Each new row is followed by its nearest point in the smallest flat space through zero that holds the last named rows.

k_863 (4 x 17)
-.04; .25; .06; .13; -.34; .03; -.47; -.17; .01; .16; -.04; .09; .05; .22; .01; .18; .05
.00; .21; -.06; -.10; .16; .10; -.12; -.09; -.02; .05; -.11; -.04; -.03; -.12; -.19; -.13; -.21
.06; .04; -.12; .02; -.08; .21; -.36; -.13; -.04; .21; -.13; -.32; .04; -.02; -.20; -.11; .02
.06; .09; .12; -.04; .06; .03; -.38; -.11; .05; .33; -.09; -.36; -.26; -.02; .09; -.28; -.04
New rows:
-.04; -.09; .14; -.04; .08; .14; -.05; -.04; .03; .05; .43; -.06; -.03; .06; .30; .10; -.24 : -.01; -.01; .12; .00; .01; -.10; .01; .02; .04; .03; .04; .02; -.11; .04; .16; -.03; .02
.08; -.20; .06; .10; -.35; -.13; .09; .17; .04; .08; -.10; .04; .29; -.01; .10; .14; .03 : .00; -.16; -.02; .11; -.20; -.02; .05; .05; -.01; -.05; .07; .03; .11; .11; .07; .16; .19
.17; .06; .31; .03; -.20; .14; .21; .30; -.37; .05; .30; -.06; -.08; .10; .18; -.27; .23 : .02; -.19; .10; .04; -.03; -.10; .09; .08; .04; .03; .08; -.09; -.09; .05; .21; -.02; .14

k_151 (4 x 17)
-.31; .05; -.16; .04; -.19; .29; .46; .21; -.31; -.10; .06; .13; -.08; -.20; .09; .06; -.16
-.03; .27; .15; .01; .23; .00; .28; -.14; -.24; -.26; -.19; -.20; .12; -.05; .27; .32; -.09
-.27; .11; -.21; .11; -.01; .04; .08; .07; -.33; -.18; .01; -.07; .06; .14; .29; .11; -.28
-.17; -.16; -.14; .07; .29; .09; .02; .09; .05; -.32; .00; -.16; .26; -.14; .38; .17; -.26
New rows:
-.10; -.05; .09; .16; -.04; -.30; .04; .06; -.05; -.06; .03; -.11; .17; -.03; .05; .07; -.07 : -.03; .02; -.02; .02; .07; -.03; -.03; -.02; -.03; -.07; -.02; -.06; .06; .04; .10; .05; -.06
-.08; -.37; -.08; -.03; -.23; -.03; -.03; -.05; -.08; -.02; .00; .09; -.22; -.03; .30; -.11; .13 : -.08; -.09; -.12; .02; -.09; .05; -.03; .10; .01; .03; .08; .07; -.02; .00; -.01; -.08; -.05
.00; .14; -.07; -.02; -.15; -.06; -.06; .15; .27; -.19; -.05; -.19; -.09; -.12; -.02; .01; .09 : .03; -.05; .02; -.01; .04; .01; -.01; .00; .08; .00; .00; .00; .02; -.05; -.01; -.01; .02
-.07; -.09; -.02; .18; .01; -.03; -.02; .06; .37; -.01; .26; -.01; .03; .05; .05; -.01; .03 : .00; -.18; -.07; .01; .04; .01; -.13; .06; .17; .00; .06; .01; .06; -.04; .01; -.07; -.02
-.05; .02; .15; -.28; .06; .06; .07; -.01; .04; -.19; -.10; .03; .11; .37; .03; .32; -.04 : .02; .11; .06; .01; .10; -.05; .02; -.08; -.07; -.08; -.08; -.10; .05; .05; .10; .11; -.03
.15; -.03; .04; .17; -.06; -.18; .15; -.37; -.12; .08; -.03; .29; .00; -.03; -.29; -.18; .06 : .10; .10; .11; -.05; -.12; -.04; .03; -.06; -.02; .14; -.02; .07; -.12; .03; -.19; -.06; .15

k_48 (4 x 17)
-.12; .15; .02; -.08; -.21; .11; .43; .09; .24; -.05; .52; -.08; -.01; -.09; -.06; .40; -.16
.19; -.16; .40; -.16; -.25; .18; -.24; .13; .35; .06; .23; -.25; -.17; -.07; -.13; .24; -.01
.17; -.26; .22; -.16; -.18; -.10; .33; .29; .11; .01; .22; .03; .28; .07; .10; .17; -.01
-.35; -.53; .16; -.09; -.12; .07; -.17; .16; -.29; .07; .30; .08; .07; .09; .05; .16; -.07
New rows:
.03; -.20; .23; -.11; -.15; -.23; -.03; .08; .13; .24; -.16; .21; .10; .23; .13; -.21; .03 : .18; -.26; .15; -.07; -.01; -.11; -.04; .14; -.04; .04; -.13; .05; .17; .09; .09; -.10; .08
.15; -.11; -.17; -.20; -.05; -.23; .10; .05; .19; .16; .06; -.11; -.08; -.11; .11; -.17; .07 : .16; .01; .05; -.03; -.02; -.05; .08; .05; .10; .00; -.05; -.01; .07; .01; .02; -.01; .03
.18; .16; -.12; -.18; -.14; -.06; -.06; .06; -.20; .21; .09; .03; .08; -.23; .14; .19; -.15 : -.01; .01; .00; -.02; -.03; .00; .09; .03; .03; -.01; .07; .00; .03; .00; .00; .05; -.02
.13; .23; -.03; .01; .12; .15; .05; -.24; -.21; .16; .10; -.04; .21; -.24; -.12; .00; -.18 : -.05; .16; -.11; .05; .04; .02; .07; -.08; .01; -.03; .01; .00; -.05; -.03; -.02; .00; -.02
-.06; -.07; .01; -.04; .10; .13; .20; -.12; -.22; -.22; .08; .12; -.04; .04; -.24; .18; .08 : -.16; .00; -.07; .02; .00; .02; .09; -.01; -.08; -.01; .12; .04; .01; .00; .01; .06; -.05
.24; .05; .14; .04; .10; -.21; .08; -.03; .21; .05; -.03; -.15; -.05; -.12; -.13; .05; .02 : .24; .12; .08; -.03; -.04; -.01; .04; .02; .22; -.01; -.06; -.09; -.02; -.03; -.03; .00; .04
